The same things were measured in two ways. Each way mixes the same 11 hidden numbers, adds some noise and spreads widely along 7 directions of its own, which tell nothing about the thing.
Some things both ways: the first way, then the second way.
[ 25 -21   1 -32  -4  10 -38  20  17  15 -21  39  26  38   2  -8 -12 -40
  19  20  -8  15  35 -40 -17 -12  13 -47 -15 -14]
[ 16 -10  29  10 -10  15 -13   6  14  10  -4   2   8  10   6   5  -7   4
 -19  11  -3   7 -26 -36  43]

[ -3 -10 -35   2   9  13 -19   0   1  -6   6 -12  15   6  -1   0 -21 -22
 -19   9   9   2  -3  33   6  14 -10 -14 -14   0]
[  4  11   4 -33  11  -7 -33 -54   5 -12 -12  28 -36  23  10  11  -9 -31
  21   1  24 -15   1   1 -25]

[-17  11 -15  -4   9  -6   6  -9 -13  -7  -3  14 -34   0 -14  -9  10  23
  20 -10   8  23   4  11   7  -3 -11 -12 -18   6]
[ -3  10 -25  24  17  -9 -36 -10   3  -9  15  17  -6 -11 -30   9  22  10
  39  -8  33  23  30  20 -15]

[ 17  -2 -13 -12  15  17 -13  25  13 -18  -4 -16  23 -15  -5   2   1 -20
 -27  28  29 -17  41   2  -1   0  13 -40 -29 -23]
[  4  -1 -19   5  27   9 -14 -26  28   0  14   6  -4 -15  -9  30 -11 -21
  25  -2  28  -3  -4 -18   2]

[ -3 -11 -16 -17   1 -12  10 -12 -12  26 -41  14  -5  10   2 -12  -8   2
  -4 -20  -4  20  -7   6   0 -30  -6 -14 -11 -19]
[-40  11   9 -17  20 -19 -22  11 -29   9  -7  15 -16  36 -12  -6 -15  17
   2  26  52  21  20  10  -1]

[-19  -9  -8   9  22  -2  -2   7   8   4  27   7  22 -10  11  -2 -25 -16
  21  11   7   3   0   7   8  14  -6 -19  -1  18]
[ 55   1   3   3  -1   2 -31 -28   8  12  19  -5 -30  11  16  30  14 -42
  16  11  15  -2 -15 -36  -1]

[  2 -24 -13  -6  48 -17  -6  14  19  26  37  -6  57 -50  34   3 -57   4
  -8  19  16 -20  -2  38   2  27   2  33  40  -5]
[ 29  14 -12 -13   7   4 -23 -22   5  12  31  -5 -18   4  18   4  -1 -28
  12  18   6  29  -2 -12   1]

[  3   4 -21  -9  -7   2  -6  45   2  20 -66  46  -9  29 -25  -6  26 -50
  -1   8 -20  -2  23 -39  -5 -21  -8 -30  -6 -24]
[ 19  -3  -3  30  24  -7  10  -1  19  15  24   7 -13 -27  -2  26   8   1
  24   0  40   8  -9   4  18]

[-19 -18   7  17 -21 -15   0 -25  11  20 -29  15  -8  29   1 -12  -2 -11
  17 -17 -19  37  -7 -29   4 -26  -6 -34 -10  -6]
[ -6  -5  25  19 -12   2   9  32 -20  -5 -23  -9   7  36   9  18   1   6
   2  24  46  -8  -4 -48   5]

[ -3  16 -21 -17  22 -10   3  19  -4 -10  -2   8   6 -11  -6 -11  -9   1
  12  11  17  -4   3   8   3   3  13 -14 -28  16]
[ 16  -4  10 -29   6  -1 -28  -5 -27  24  26 -11 -23  40   3 -11   3  -7
  -7  36  -7  28 -20 -11  24]

[-42  13 -34  50  35   1   1   5 -22  -3  49  -4 -24 -51 -10  -3  -4  -8
  13  -9   1  -6 -37  37  34  35 -16  50  14  32]
[  0  19  -1 -11 -30  20  13  12 -34   3   8 -23 -20   2   8  29  17  -3
   0   4  22  11  14 -14 -11]

[-16 -29  26  14  -7  -5 -26  -6 -14   4  21  31  11 -24 -20 -16 -12 -13
  24 -25   1  -3   9 -10   4 -26 -19  -9 -20  32]
[  7  26   3  21  24   9 -21 -12  29  34  49  11 -25 -20  -6  21 -24 -38
 -17   5   6  40  -3   4  -3]

[-63  18 -40  30  26  24 -17  52 -15  -8  41  41   7 -38 -19 -19 -36 -41
  36  -2  -6  10 -15  18  23  10 -36  19  24  32]
[-24 -14  14  23 -33  32   1   4   3  22  -6  10 -16 -26 -22   4  -5  -8
  -3 -10  26  27  13  17  27]

[-48  26  -6  39 -10 -22  26 -26  14  -2   9  -6 -24 -20  20   9   1  46
  16  -6  10  32 -12  19   8  15  -7 -16  -5   0]
[  0  12   7  33 -20 -16  -6   5   8   4   3  16 -23  11  -9   1   4 -22
  -5  -2  -6  10 -20  18   7]

[-18 -12  -2  -3 -26  -6 -13 -26   2   0  -2   3  12   7   3 -29 -38  15
  12 -15  11  34  -7 -20  14 -18   3 -33 -30  26]
[ 55 -12  19  24   8  -8 -13 -49  19  13  17  54 -21  18  -9  17 -10 -53
  11  13  19  22   1 -15 -24]

[ -2  31 -20 -17   2   9  35 -28 -10   0 -27 -25 -60  13  -7 -19  23  37
  -7 -16  22  11 -10  19  19   8  20  -2 -35 -15]
[ 12 -30   4  13 -18  15  -8 -23 -11   7   6  24  -5  -9 -19   4  14 -14
  30  -4  39  30  29 -11   1]

[-39   5  12  21 -13  -7 -13 -21 -12 -17  19  18 -19 -13 -26 -33 -14  24
  24 -21  19  21 -15  29   1  -9 -11   6 -30  20]
[-39  11  -9 -22  10 -10 -16 -11   2   4  -6  21  -4  22  -8 -10  -1   4
   5   8  13   9  27  19 -11]

[ 23  -5  10  14 -20  12 -27 -31 -11  22 -10  17 -39  38  -6  -6  20  17
 -36  24  22  22  10   6   0  40   8 -30 -14 -37]
[-17 -10  -3  -3  -7 -35 -24 -17  42 -15   3  24   3  23  -8  -8 -15  -8
 -15 -16 -26  -9 -13   3   3]

[  6  -1 -30  -3  21  -5 -10  23  15 -17  22 -28  13 -29   2 -12 -21  -6
  -9  36  31 -12  22 -17  24  22  15  16  -5   1]
[-28 -28  18  -1  -7   5   9  43 -23 -10  -6 -27  16  31 -16  11  -4  42
  -3  18  36  12  15  -9   5]

[ -5  23  -8   8  21  19   9 -17   6  -7  38 -34  -2 -37   9 -17  -9  28
  -8  18  31   0 -19  29  15  28  47   9 -20  -3]
[-35  -7 -28 -11  -7  -9 -19 -13  29  13  24  16 -11  17 -23 -20  28   7
  -1   4 -22  -3  24  21  -6]

[  2  15  16  38 -30  -3 -28 -30   6 -19   3 -13 -16 -34 -14 -18  16  39
 -18  -5  22   6 -11   1  -3  -4  49   6 -52  -3]
[ -9   0   4  37  13  31   4  -4  -4  -9  -6  23   5   1 -25  32  31  11
  37  14  71 -12  34 -44 -34]

[ -3 -12 -20   1  -8 -34 -19   0   1  -3 -13   9  -5   3 -12 -15 -13   4
   6   8   7  14   4 -21   8 -10  -5  13 -11   6]
[ 15   8   4 -17   4 -16  -8 -15  31  26  48   2 -26  18  16  -7   0 -20
 -26  17 -35  25   0  28 -17]

[ 18  -6   4 -37 -17  10  12 -24   7  51 -35  23   2  44 -12 -11  28  -1
  -4   2 -24   0 -11 -35  -1 -24  20 -18   7 -10]
[-14 -32  11  -9 -10  38  46 -20  -9  35  31  19   6  -9 -18   6  28   1
  -3   7  -1  10  13 -38  13]

[ -5  -5 -40 -16  25 -22  -7  36   9  10 -10  19  34 -27  10   5 -36  11
 -14  26   5  14  13  -2   0   1  -7  -7  27  -9]
[ -4 -10  10  -9  -8  21 -23 -38  28  42  50  19 -37  -1  -5 -17  -7 -47
 -20  12 -22  33  -1   0   7]

[-30  -3 -20  44  -5 -33 -11 -21  -8  12  18   6  -5 -33  16   0 -18  23
   1   1   4  29 -28  16  10   8  -7  27   9  -4]
[ 54  32 -25  54   1   9 -22   3  15   8  34  -6 -17  -7  -3  32  16 -41
  26  16  17  40   6   7 -26]

[  3 -11   9  15   9  28 -21 -35 -11   5  30 -13 -16  -7 -15 -18   3  -7
  -3 -20   2  -7 -26  26  15  16  19   5 -28  15]
[-32   9   5  17   4   2 -50  10  -7 -16  -2   4  -9  22 -20  -8   5  14
  14  13  42  14  18  -8  -8]

[ 16 -10 -15  -1 -21  -3 -46 -15  -5   0  -8   1  -3  -1 -14 -26 -20  11
 -27  -2  19   6  -5   4   4   3   8  28 -19  -3]
[-12  -1  -6 -14   9   0   5 -32  -4 -15  -6  41   0   8 -12  15   9  10
  27  -1  54   5  50   2 -44]

[ -7   6  -9 -17  21  17  28 -14   0  16  19 -31   9 -21  36 -10 -27  19
  -9   2  38  -1   4  47   8  14   7  -3  -6 -32]
[-25 -15 -23 -13 -20  14 -18 -18  10  21  -5  15  -8 -12 -19  10 -10 -21
   9  -9  29  16  31   2  16]

[-13 -10  -1 -12  23  15   7  -7   5   5  15   8 -13  12 -15 -16 -13  -6
  24 -22  -2   0   0   1  25  13 -13 -19  -2  38]
[ 25  -9 -11   3 -11 -14   4 -17  -9 -12  25  12   3   2   2   5  11 -12
  20  -6   9  22  -4 -27   0]

[-19  13 -10 -12  13 -13  24  -8   2  -5  21 -11   0 -27  -1  -7   1  25
  21   5  21  -5   5   7   9  -4   2   7 -10  14]
[  3  13 -26 -11  26 -15 -16 -10 -15  18  27   3 -21  10 -13  20  31   2
  27   9  18  11  26  22 -22]

[ 20  -3  -9  14  -3  19 -63  25  -2 -13  -1  25 -12   4 -25 -23 -13 -29
  -7   6  14  -5  11  -2   2  27  11  10 -28   7]
[ 39  -6  -7  14 -22  15 -14 -10  14 -10  10  -2   2  -9  13  17  12 -11
  19   1  26  14   3 -36   7]

Other things, the second way, with their names:
Z15: [-35   6  -2   8 -14 -17 -37  50 -24  -2  -2 -27 -15  41 -21  -5  24  44
  -7  19  14   8  17  25   2]
Z519: [-20   2  47  39  33 -10  -2   8   3 -17 -14  33  12  21 -12   6 -34  -2
   5   7  48  18  -6 -16 -16]
Z108: [  8   1  17  12 -11   1 -34  17 -37 -16  -3 -13 -13  24   3 -10  -5   3
  18  21  46  40  -5 -12  12]
Z854: [-13 -13  -8  -1 -11  -1   9  24   5  -5  -8 -12  25  15   0  -5 -15   8
   4  10  10  28   5   8  18]
Z488: [-22 -38  20  13 -12   8  23  11   6   5  -6  15  16   5 -18  -4   8  24
   4   1  22  10  19   1  13]
Z289: [  0   9   9  -8   8  13  48  -6  -5   3  11  16   8   1  -1  35 -13   0
 -10   5  13   5 -13 -22  -4]
Z936: [ 35  13 -17   5  22  -9 -27 -39  49  14  42  21  -4 -15  12   0 -19 -49
   5  -2 -19  36 -13   2   6]
Z651: [ -7   2  -7  -2  -2  31   6   8 -20   0 -10 -10  14 -13   0  19   5   9
  26   5  50  25  33 -11   3]
Z270: [-42  19   2   5  27  15  10  22  -7   4  -6  11  23  -4 -18  -2 -17  32
  -2  11  21  33   4  19  23]
Z538: [ 10  17 -14   2  37 -38 -36  -2 -12  -7  -4  11   4  36 -15  -1  -7  -7
  25  13   2  29  -1  35  -9]
Z359: [-14  10   7 -30  21   9  14  -7 -17  -8 -11  13  12  21   4  14 -19  17
   4  17  35  12   8 -14  -6]
Z99: [ 13   8 -14 -11 -18  -2  -6  -2 -11  12  12 -17 -15  22  15   7  11 -33
   9  14  -1   9  -5 -21   2]
Z812: [-49  11  -3 -18  17   4 -14 -23  38  30  22  11 -30  17  -2  -3  -2 -24
 -14  11  -9 -17  11   6 -19]
Z41: [-17  24 -45 -13  11 -18 -23   3  32  10  63 -28 -15   1   3  15  -5 -17
 -17   4 -21  16   1   1 -12]
Z304: [-54 -11  -4 -21  16 -24  -8  27   2  -7 -12   1  10  29 -30   0  -7  58
  -8   4   9  -5  13  42   9]
Z700: [ -9  18   3 -11   9   0  10   5 -28  20 -13  10  -3  40  -2  13  -3 -15
   1  31  24  10  10 -10  -8]
Z427: [-64 -15 -13 -35 -23 -18  36  11  30  11  23   5   6   1  -8 -20  -9  37
 -40 -13 -39   0  -4  38  29]
Z408: [-15 -27  -4 -37  19   3  14 -14  -9   1 -19  15  23   8  -7  17 -13  22
  22   5  46   2  27 -10  10]
Z45: [-23  -4  23   5  45 -17 -19   5   3   1 -14   9  -8  32 -20  15 -31   0
   9  15  31  -2 -16  12   1]
Z819: [  9  21 -11  -9  -6 -44   8  -9   6 -11   4  22  -7  24  19  14   1 -12
   2  -5   7   1  11   7 -29]
Z364: [ 16   4  12  39 -13  25  -9  -6  -3  16  22   9 -18  -7 -13   9  26 -23
  13   8  17  29  12 -10 -10]
Z322: [ 12   5 -22 -31   7 -31  -6 -17   0 -15 -20  10   6  42  12   7  20   7
  23   8   0 -23   8   2 -15]
Z840: [-12 -12 -37 -43 -20  -8 -20  -4 -31  35  26 -21 -48  17 -11  17  51  15
  14  12  21 -20  18  -7  20]
Z374: [-26  -7   5  15  10  14 -15   0  23   0  18   4  10   6 -17  -6  -6  -5
   0   6   1  18   4 -10   1]
Z160: [ -4 -23  22   6 -34  42 -11 -29  26   3   1  18  -8 -12   2   6   6 -23
  -1 -10  21   1  22 -40  -3]
Z603: [-33  -7   4 -14  -7 -20 -19  -1  14   9  10   9 -16  31 -13  -6   0  -1
 -14   2  -8   4  30  25 -27]
Z259: [ 16   5 -16  -5  39 -27 -23  16  -2  20  34 -22  -3  34   0  -3  27  17
  13  33  -9  13  -5  14   8]
Z612: [-29 -16  18 -11   6  14   4   0  -9  14 -23  25  24  17 -13 -14  10  23
   5  12  17  13  31  -3  16]
Z706: [-11  -8 -10 -14  -1 -33  -8 -10  12  -9  28   9  -4  27   1 -16  21  13
   6   3 -15   4  14  12 -18]
Z769: [-23 -37 -11   5 -15  48   4   3  -8  -4   3 -21  13 -12 -23  21  20  10
  35   2  54   0  34 -48   2]
Z260: [  5   3  -9   6  13   6  29  -2   8   6  23  17  20 -22 -14  18 -15   7
  -1  -5   1  37  -5  11  16]
Z859: [-11 -17  -5 -43  15  -4  25 -10 -20  -5  -5   9   9  21  -8  27  -9  26
   8   8  36  -9   4 -22   5]
Z399: [ 73  16 -29  36  -4  -4   6 -25 -10 -20  27  11   7  -6   6  29  12 -51
  46   1  20  39  -9 -37 -22]
Z424: [-11  16 -37 -32  19 -20  -8 -20   7  12  16  10  -4  18   7   1  -7 -18
  11  13   4  10  12   6  -6]
Z79: [-41 -22  26  -1   0 -14 -22  -9  -2  10  11  42 -21  27 -39 -10   9  28
 -14   5  22   3  23   8  -9]
Z245: [ -9 -14  12  11   7 -13 -25  -2   7  -3   1  16  -3  20  -8  -8 -13  -3
  13  11  37  27  22   8 -12]
Z116: [  4  34   0 -11  30 -16 -10  14 -32  -1   8 -19 -14  27  10   8  10  10
  17  25  13  18  -9  20  -9]
Z836: [ 21 -10 -10 -12  30 -23   3 -15  18   0  12  13  17  37  -2  -4   0  -4
  15  23 -16   9  -8   6  -9]
Z412: [ 18  18  10  21  10 -57  18  -4   3 -18 -23  42  -5  23   2  26 -31 -13
   5 -10  23   0 -31  16  -2]
Z329: [ 14  -3  -8  22  14  -3 -14   0   8   9  22   9   2  -4 -22   8 -10 -10
  13   6   9  42  -2  15  11]
Z315: [ -5  43 -10 -13  11 -29   2  15 -24 -18  -3   6   3  33  11   8  -3  22
  -3  16  15  18   0   9 -11]
Z107: [-21 -27   8  10  -2  29 -28 -24  31  22  32  16 -20 -28 -29   8   2  -6
  -1 -10  18  13  18  -9  12]
Z533: [-38 -29  16  -4 -10  29  -8 -11  -8   3  -5   8  -9  18 -21  -4  11   2
  16  14  40  -8  26 -31  -7]
Z256: [-26   6 -14 -32   4  -1  11  -5 -25   9   3  -2 -16  39  -7  14   9   0
  11  26  24  -8  17  -3 -22]
Z227: [-37  16  10 -18 -17   5   1 -15 -23  -4  -2  34 -18  17  -9  -4  14  16
  -5   2  27   3  23  -8 -15]
Z751: [-21  11 -10  21   1  33   5  -1 -29   6   9   3 -17   3 -29  30  27 -12
  29  12  45  -3  13 -32 -19]
Z478: [ 19 -31  -8  38 -35  37 -38  -9  33  50  35 -10 -32 -31 -18   1  31 -40
  10   0   5  25  17  -3  30]
Z637: [-23   7   7 -21  -8  -6   8 -18   7  21   3  31 -17  13  -3   7  18   4
 -18  -4  -7 -14  18   8  -8]
Z135: [-25  -6  23  -5 -15  20  -5 -11  19  31   8  16 -18  12   4   4  17 -11
 -19  11  13  -8  35 -19 -12]
Z779: [ -1  24   9 -27  44 -25 -27 -14  23  -4 -13  16   0  22  18 -11 -13  17
   5  11  -5   7  -2  43   1]
Z873: [-33   1   9  21  11  13 -11 -14  28 -15  -9  39  11  -8 -18   4 -24  -2
  13  -7  46  18  31   0 -19]
Z615: [  2  10   4 -26 -14   9 -35 -31  10   8  16  19 -13  31   6 -21  -3 -22
 -15  19 -20  23   9 -10  -8]
Z479: [ 10 -46   5  18  -3  60 -15 -25  23  50  41  -6  -5  -4 -29  -7  32 -41
  12  21 -26  13  -1 -40  24]
Z715: [ 27  -6 -31  32   4   4 -10   9 -33  18  17 -17 -15 -10 -27  17  19 -24
  50  10  28  35 -23   3  38]

Some of these things the first way, each followed by its name:
[ 10  10 -28   4   1  -2  13 -10 -11   6 -43 -12 -31  -1 -11   5  40   6
 -34   5   2  10   1  -4   9 -10  20 -23 -30 -32]	Z289
[ 14 -31  -9 -21  -7 -23 -16  -9  18  19 -18   4  16  13  10 -12 -30  13
 -12   8  13  15  19 -13   0  -3  -9   6  14 -22]	Z245
[-46 -15   9  18   7 -10  12 -38   9  27  49   8  15 -16  12 -10 -24   8
  46 -26 -21  16 -40   6  17  -5 -13  18  29  44]	Z364
[  5  -6 -47 -23  48  16  -5  30  23 -19  15 -34  24 -25   6   1 -39 -22
   5  -2   9 -16  14  14  20  12   2   6  -2  19]	Z108
[-12 -15  -9  -4  -9  -4 -33  32  15   5  -2  42  26  19 -14 -16 -27 -38
  15  14   0   0  22 -30   3   2 -26 -14   7  20]	Z427
[-19   3 -21   9  17   1  -6   4   6 -20  15  -2 -10 -25  -9  -4 -19  21
  -1  -9  14   9   4  16  18  15 -10  -9  -4  22]	Z399
[ 27 -12  13 -29 -27  -5 -39 -10  21 -25 -21  -8   8  32 -21 -22   4  -9
  10  10  26  -8  38  -2 -29 -27  18  -3 -63 -18]	Z779
[-14  -7 -11 -12  25   3  -5   0   3  13  50   4  30 -26  10  -7 -33  19
   0  31  23   3   4  31   1  21  -9  12  31  -7]	Z538
[-46  43 -51  -7  23   8  43  50  -2  -1 -25  33  -7   1  -9  11  16 -13
  15  18  -5  11  10  11   9  -2 -32 -44  10  -2]	Z715
[  1  -3  -2 -14  16 -14  15  -9  15  12  22 -15  24 -30  28   0 -21  34
  -5  20  34  -7  18  14   2  14  10   4   8 -16]	Z329
[-26  25   2  -4   3 -13  44 -31   7  20  11   0  -4   4   1  -6  26  46
   5  33   8  23 -21   5  -1   1  28 -25   1 -13]	Z479
[ 12  -9   8 -10  -2  19 -13 -13 -11  15   4  13  -9  17 -16 -14  13 -18
   2   1   5  -9   5  -9   9   4   6 -17 -21   8]	Z107
[ -6  -5  -7  -5   2  -5   5  -6 -18  23 -16  24 -14   9 -13 -11   9  -1
   1  -1   0  11  -2   0   4  -9 -10  -8  -4  -9]	Z260
[-10  16 -53   2   5  -2  -3  21  -2 -14 -19 -16   7 -23  -4  -1  -5   0
 -32  25  15   8  -2   5  10  -2  12  -9 -16 -14]	Z256
[ -2   1   7 -16 -22 -28 -13   9   2  -3 -28  28  -4  12 -12 -28 -15  23
   0  18  39  12  29   1 -18  -8  -6  -9 -30 -23]	Z408
[  3 -12  13 -14 -16   0 -17 -19  18  -8   9 -15  25  14 -13 -31 -18   2
  -4  20  23  -2   3 -10  -2  -9  28 -12 -32   7]	Z836
[  8  -1 -11 -24  -1  -3   3  -2   1   0 -36  -4   1   4  -4 -11  -3  11
 -18   2  22   8  20  13  -7 -21   8 -27 -31 -32]	Z424
[-21  -6 -16  -9   7  -1  -8   8   9 -15   0   3   6 -12  -8 -23 -22 -12
  39 -13  -6  30   7 -37  11 -42   6 -17 -21  14]	Z135
[ -1   4 -30  -8  10 -16   6 -14   8  11 -21  -2  -5  -9  19   9 -12  32
   0 -14  -8  26 -11  11   1  -8   7  -8  -1  -6]	Z227
[-17 -25  30   5 -30 -29 -26 -20  -7  36 -19  65  10  22 -18 -15   0   3
  20 -15 -18  21  -8   3 -29 -37 -25   1   4  -8]	Z270
[-22   3 -19  15  -6  10 -14  -2 -15  12  -2  15   5 -19 -12 -20  -9  -2
 -13  -1  -2  20 -26  13   2 -19   8   7  -3 -15]	Z700
[ -8 -25  -3 -20   3   6  -9 -14  10   6   5  12  -2  41 -24 -28 -15 -23
  32 -13 -14  13  -4 -30  21  -8 -13 -17  -4  41]	Z706
[  0 -15 -21 -18  29   7  25 -26 -13  18 -12 -32  -3   1   2 -12  -2 -10
  -8 -12   0   7 -24  25  14 -23  16 -10 -22 -18]	Z359
[-11  -9  18  -3 -37  -6 -21 -37  14   1   2   6   1  45  -6 -27 -12   4
  19   2  15  23  -3   2 -11  -4   4 -18 -37   4]	Z322
[-11 -15   5 -10  15  19  -9  -7  11  -7  43 -19  20 -22  -9 -27 -29 -19
  28 -19  15 -26  -3  23  11  -8  -1  35 -12  20]	Z651
[ -5 -24  -2  28 -28  -8 -56  -2 -14  30 -12  60 -20  22 -21 -18 -15  -9
 -11  -7 -10  26  -5  -9   2  17 -37  17  22  -2]	Z819
[-14 -37  30  41 -11  -4 -61   5 -26  -4  36  53   3 -11 -42 -24 -12 -32
   8  -9  11 -12   8  -7  11  10 -35  -2 -16  49]	Z41
